The rows of a group lie close to one hidden flat surface of 9 dimensions, which may be shifted away from zero. Surfaces can cross.
In the rows, zero is written as 128.
Known rows, each followed by its group:
108 119 123 103 171 160 167 175 90 146 101 120 135 179 147 | q_768
104 121 116 106 157 183 126 140 108 142 93 87 176 191 97 | q_92
132 148 80 105 130 117 105 109 179 150 87 164 133 80 131 | q_50
183 118 147 134 109 103 72 113 148 125 137 141 116 67 105 | q_912
165 133 159 107 139 132 94 124 111 158 106 109 144 123 81 | q_912
138 140 88 120 130 175 115 145 150 123 127 127 120 133 154 | q_768
118 129 96 76 174 114 127 123 115 146 101 92 147 139 133 | q_17
134 150 131 91 135 186 117 133 124 116 138 135 193 126 176 | q_912
127 137 132 139 69 165 104 127 144 100 145 145 103 110 146 | q_50
128 103 154 79 156 125 120 92 138 154 117 114 134 86 146 | q_912
143 147 120 143 103 162 120 125 134 107 150 165 171 122 95 | q_50
181 129 140 144 97 98 134 115 135 85 160 122 120 117 102 | q_731
118 176 106 93 126 114 144 67 148 146 120 95 170 129 122 | q_731
77 107 96 99 166 145 168 127 148 115 138 192 132 90 191 | q_17
113 136 109 148 171 93 101 108 129 98 162 77 97 153 84 | q_856
144 105 128 134 114 127 138 135 134 101 108 109 124 157 93 | q_731
138 119 103 117 134 115 140 140 143 134 110 133 96 116 154 | q_768
131 182 115 159 68 113 122 92 113 122 179 115 128 131 95 | q_856
129 97 122 79 145 148 104 116 140 123 115 88 143 116 172 | q_912
102 119 90 108 129 139 122 97 141 125 139 114 125 118 115 | q_17
153 234 100 124 62 163 147 117 147 136 106 130 157 163 103 | q_912
154 170 138 128 115 179 63 169 95 94 191 173 168 101 183 | q_50
98 151 89 131 99 100 188 139 121 111 131 129 81 152 172 | q_92
138 113 173 88 155 145 127 123 90 153 82 67 153 180 54 | q_17
136 164 133 96 127 147 127 128 72 140 143 68 146 174 106 | q_50
103 176 68 128 127 114 188 176 102 132 105 124 110 194 166 | q_912
99 104 144 164 149 105 177 164 94 134 134 174 93 146 110 | q_92
178 101 182 89 185 89 111 154 104 146 107 123 68 95 125 | q_856
135 148 135 127 134 128 143 146 110 72 186 171 174 115 193 | q_17
140 189 131 89 99 152 142 118 132 140 96 144 147 129 133 | q_92
99 115 118 184 83 162 135 157 120 104 123 148 119 178 73 | q_856
161 117 105 124 89 146 101 140 170 111 77 113 104 129 123 | q_912
138 155 103 137 101 152 70 124 140 128 123 139 148 118 95 | q_50
113 113 148 121 153 93 149 106 85 158 164 129 81 109 78 | q_17
105 126 83 172 156 101 107 139 150 81 158 146 103 131 124 | q_856
136 161 98 111 93 166 112 140 121 114 105 88 151 177 117 | q_92
129 129 144 134 137 118 134 139 62 110 179 98 130 161 104 | q_17
98 104 127 127 142 120 132 108 126 134 139 130 137 115 133 | q_912
141 130 148 95 98 161 125 94 147 143 91 83 129 137 97 | q_912
112 116 101 86 112 108 152 73 163 121 132 96 82 92 157 | q_17
175 192 152 95 106 106 166 62 133 100 202 128 168 83 156 | q_731
115 137 185 124 116 144 149 128 101 151 131 164 93 115 111 | q_50
133 125 139 104 175 131 106 118 146 115 121 113 117 118 122 | q_856
123 93 112 77 177 156 137 174 124 126 48 93 154 180 144 | q_731
113 132 110 173 103 124 126 125 115 113 157 120 130 158 83 | q_92
132 154 101 130 112 113 116 107 123 117 134 75 152 161 97 | q_731
113 115 157 108 109 151 110 114 132 134 96 96 123 135 127 | q_731
167 136 164 125 116 190 115 127 144 128 147 158 117 98 118 | q_768
124 120 113 130 119 115 147 125 142 140 102 133 113 130 119 | q_768
166 192 122 88 112 140 129 81 126 122 178 127 192 98 138 | q_50
144 114 188 104 117 133 198 98 129 122 111 108 117 146 87 | q_731
142 131 145 154 115 138 142 148 115 117 161 166 118 119 126 | q_768
123 159 81 139 76 135 117 94 152 106 145 95 135 141 120 | q_92
114 126 133 127 84 136 165 108 167 132 85 150 90 122 106 | q_92
97 133 96 119 107 154 142 110 177 98 111 143 157 124 168 | q_731
129 144 175 117 112 165 177 125 92 127 167 120 119 147 138 | q_768
150 120 107 88 165 94 119 187 78 160 81 92 93 154 147 | q_856
107 118 96 113 140 127 136 136 141 141 83 116 125 143 133 | q_912
114 128 110 152 129 106 159 135 128 147 123 148 91 134 105 | q_768
118 150 151 111 136 191 85 180 91 127 138 166 140 123 177 | q_50
79 122 97 130 196 117 135 142 72 160 159 163 139 132 87 | q_17
166 144 162 114 118 131 117 125 99 122 154 128 178 117 131 | q_768
130 128 133 131 106 164 138 122 152 124 123 156 142 115 125 | q_768
124 114 111 134 159 121 117 162 132 106 124 154 108 124 146 | q_856
191 129 138 119 108 114 72 137 122 105 145 97 95 108 125 | q_856
143 140 174 122 108 139 117 102 105 132 131 89 150 150 71 | q_731
108 139 119 180 101 146 109 88 133 124 171 123 167 144 53 | q_92
97 90 116 117 157 136 156 151 127 115 110 156 117 132 137 | q_17
155 149 160 124 113 140 119 153 75 127 156 123 131 141 122 | q_856
164 104 149 102 107 171 186 113 175 70 111 142 152 130 128 | q_731
140 153 141 107 129 143 120 101 124 139 142 119 158 119 118 | q_92
125 118 98 135 135 149 165 167 140 112 148 158 52 117 194 | q_768
148 126 171 105 97 179 122 113 120 140 100 77 137 162 74 | q_912
108 131 179 109 113 148 148 111 107 131 131 109 128 142 137 | q_731
74 106 118 102 155 160 167 113 139 128 143 187 127 94 150 | q_17
144 145 102 142 112 126 117 144 112 110 160 118 138 142 139 | q_768
142 114 188 100 181 116 146 133 93 180 104 142 118 117 92 | q_92
119 105 114 107 147 120 134 138 109 121 111 88 118 158 119 | q_17
133 133 120 94 121 165 131 138 141 112 121 146 133 111 177 | q_50
117 154 160 105 113 143 148 124 85 142 147 106 101 142 134 | q_50
158 118 159 157 129 103 95 116 138 110 146 135 83 102 68 | q_856
113 134 128 112 137 108 163 144 115 154 102 156 101 122 141 | q_856
109 137 151 94 132 203 135 144 122 136 107 162 159 134 142 | q_50
141 117 115 84 140 149 110 104 161 125 119 103 144 101 166 | q_92

New rows, each followed by its group:
70 103 107 122 144 124 173 107 130 136 128 146 101 126 114 | q_17
143 142 123 89 139 154 114 133 129 142 95 111 156 137 138 | q_912
133 94 126 97 124 148 116 124 149 121 94 97 116 126 147 | q_912
183 113 184 122 138 126 90 139 137 108 139 165 100 71 122 | q_856
131 162 139 139 137 100 141 112 105 135 153 145 162 130 95 | q_731
55 110 135 144 110 157 194 113 108 134 124 102 121 193 98 | q_912
146 138 121 125 115 110 146 115 119 133 132 120 123 133 86 | q_50
119 129 117 132 142 112 136 137 118 113 130 139 150 139 120 | q_17
147 106 112 169 97 143 153 170 99 73 158 126 131 180 86 | q_50
134 115 94 142 114 158 185 133 108 105 119 93 185 217 31 | q_50
143 133 117 131 128 76 137 132 104 118 138 92 109 147 118 | q_731
94 115 125 127 76 164 167 81 152 83 171 125 109 119 141 | q_17
120 169 115 105 155 124 176 111 111 152 136 155 176 132 114 | q_50
122 153 110 158 96 117 132 130 104 120 160 125 114 151 96 | q_50
120 44 135 136 140 162 116 115 175 112 113 123 117 111 115 | q_92
88 134 174 133 109 152 175 127 98 151 125 152 95 146 99 | q_50
115 76 88 148 124 110 129 170 112 78 127 98 82 169 128 | q_17
138 166 101 185 65 112 109 128 131 107 146 154 121 138 71 | q_92
151 131 165 113 94 113 114 98 127 121 136 88 105 113 126 | q_731
121 108 112 144 114 126 149 161 129 59 156 148 127 139 182 | q_17
80 152 94 108 88 161 167 95 170 117 120 142 118 118 177 | q_50
134 98 87 148 107 118 174 141 162 93 116 166 105 125 121 | q_50
146 129 99 146 139 98 128 163 111 126 147 142 92 122 146 | q_768
129 177 145 121 89 175 129 113 120 101 188 163 158 101 168 | q_50
141 129 128 127 130 138 120 172 93 119 135 134 124 146 137 | q_856
144 147 125 113 125 129 100 121 139 146 112 155 127 94 117 | q_50
157 145 98 110 108 152 86 134 119 82 143 60 175 166 145 | q_731
132 201 42 100 117 112 128 123 145 142 99 95 144 151 161 | q_912
157 114 122 119 130 153 153 168 121 84 149 169 143 121 168 | q_50
119 142 198 106 76 180 96 78 149 124 144 138 147 80 162 | q_731
123 103 107 124 142 111 118 127 115 120 146 125 102 116 109 | q_17
176 138 148 118 106 127 124 103 157 94 143 144 150 92 124 | q_731
140 175 169 70 126 173 115 101 101 159 135 109 157 118 132 | q_50
181 121 132 87 124 188 77 202 110 146 67 175 177 115 154 | q_856
153 165 186 96 99 170 149 111 126 118 152 167 150 94 153 | q_92
125 155 104 129 99 80 134 74 153 134 128 96 121 123 100 | q_731
131 138 120 113 108 149 199 82 168 101 110 120 170 155 82 | q_731
99 158 134 134 122 139 80 146 104 163 116 150 99 121 122 | q_50
152 165 140 136 77 127 123 133 93 163 127 149 139 125 88 | q_856
107 131 129 156 91 145 89 150 116 132 120 139 81 137 104 | q_50
114 131 118 119 128 96 168 129 115 140 122 110 88 140 148 | q_912
99 146 82 155 106 127 139 123 144 112 139 146 136 138 126 | q_92
142 167 122 124 83 114 138 127 105 128 123 95 100 158 102 | q_92
122 130 136 119 138 120 135 99 124 153 128 104 128 131 95 | q_92
124 112 125 134 141 112 122 110 139 149 115 124 121 120 90 | q_92
91 69 103 172 101 99 163 148 109 84 163 124 37 148 114 | q_17
126 175 119 124 60 184 132 84 139 93 177 114 164 133 134 | q_50
124 125 154 102 155 150 143 140 120 129 107 151 163 131 139 | q_731
117 139 127 109 128 131 125 97 119 138 146 99 151 128 131 | q_912
138 135 170 90 112 169 106 123 115 153 102 104 106 129 109 | q_50
174 118 146 139 110 116 85 145 141 133 108 176 108 81 97 | q_856
180 164 123 135 129 171 88 173 83 99 206 117 144 139 157 | q_768
168 134 82 109 115 149 66 145 165 123 76 109 148 130 122 | q_912
156 141 129 111 111 129 95 129 114 148 103 93 124 140 88 | q_856
157 120 119 161 105 151 67 137 171 74 146 170 131 93 118 | q_856
82 79 144 120 176 194 134 147 93 144 138 182 138 126 74 | q_17
118 142 88 95 98 147 139 124 146 126 77 79 116 167 134 | q_92
50 110 109 123 118 147 57 138 150 156 70 127 118 118 184 | q_731
120 152 136 141 117 127 119 166 73 116 177 140 99 137 159 | q_50
123 101 127 114 100 138 106 73 179 148 76 92 118 116 74 | q_912
121 153 102 106 124 165 111 111 126 129 126 85 174 159 119 | q_92
199 103 132 132 126 138 117 168 97 95 138 118 148 151 75 | q_50
81 65 96 132 171 157 141 184 93 108 136 156 103 155 128 | q_17
126 108 118 112 126 129 111 92 138 128 142 124 109 95 97 | q_17
99 108 150 105 143 182 150 95 128 140 129 93 160 152 113 | q_92
73 139 90 134 156 144 141 182 99 138 114 175 130 158 159 | q_50
104 183 108 123 82 148 177 90 169 133 119 157 139 122 141 | q_912
132 137 125 98 163 123 161 150 88 142 123 130 139 145 131 | q_50
93 84 117 141 121 112 161 128 94 101 196 134 45 115 132 | q_17
187 113 120 126 131 112 103 151 146 110 122 179 124 78 123 | q_50
167 161 129 109 103 142 116 133 123 130 117 103 132 142 122 | q_912
137 122 124 129 123 127 135 152 130 113 127 153 115 118 161 | q_912
132 106 109 160 106 76 130 153 136 150 82 161 59 118 88 | q_856
132 174 120 117 99 139 149 100 170 148 97 166 139 105 121 | q_912
153 130 125 126 98 130 102 113 142 120 122 102 115 125 101 | q_92
105 71 114 141 157 140 120 189 83 91 150 113 129 167 166 | q_912
116 158 168 119 125 171 70 173 69 144 145 142 107 129 158 | q_50
116 133 104 109 90 167 171 145 157 113 74 115 103 165 161 | q_912
122 125 59 90 106 94 119 84 155 106 133 48 91 121 160 | q_17
69 125 84 137 138 127 164 117 134 117 136 154 141 137 129 | q_17
132 171 127 107 147 156 136 153 97 139 129 143 176 149 147 | q_912
136 137 130 133 97 154 95 154 105 108 144 123 105 136 139 | q_50
177 113 178 122 143 107 102 131 123 87 172 120 73 90 141 | q_856
120 84 114 146 115 89 131 87 172 143 106 101 68 108 80 | q_92
149 126 140 84 131 128 142 134 138 148 79 112 99 124 142 | q_912
160 148 165 105 107 165 150 108 114 90 160 100 178 151 117 | q_731
169 151 114 154 68 143 165 205 127 76 120 161 71 160 171 | q_912
118 54 172 142 127 170 121 141 137 108 116 160 127 117 110 | q_912
151 102 187 111 96 178 122 120 120 127 106 89 119 152 83 | q_912
141 126 125 147 111 112 126 144 109 92 154 110 125 150 127 | q_731
115 118 76 147 157 104 93 135 156 86 130 103 97 141 122 | q_856
44 177 92 149 106 150 127 138 80 155 134 100 114 198 114 | q_50
109 168 101 158 140 92 116 96 132 111 180 122 123 125 100 | q_856
113 143 161 99 130 187 115 148 123 136 118 181 133 102 169 | q_50
102 77 153 145 164 142 112 90 196 110 80 117 78 131 36 | q_856
113 120 104 134 184 130 114 160 72 133 157 99 165 171 124 | q_92
163 123 126 89 102 171 106 164 135 134 80 147 138 115 162 | q_856
166 128 159 80 92 125 160 98 130 116 141 94 81 102 157 | q_50
125 117 118 101 139 122 113 111 129 125 144 108 140 107 163 | q_912
130 143 130 143 155 127 93 115 138 112 150 135 138 118 90 | q_856
97 153 106 127 64 173 95 104 159 122 119 120 107 124 139 | q_50
113 144 165 100 134 151 139 118 110 131 133 132 161 128 149 | q_731
110 158 125 125 110 152 127 126 109 135 136 130 132 142 118 | q_50
162 186 166 99 134 111 138 122 88 145 166 148 142 100 144 | q_92
124 148 79 148 90 97 134 104 147 117 145 116 125 125 131 | q_768
135 143 138 142 130 134 143 135 112 145 147 149 116 127 108 | q_768
98 150 25 162 160 105 129 182 114 123 140 149 136 164 159 | q_768
120 95 162 123 110 159 140 79 141 123 148 78 121 133 99 | q_92
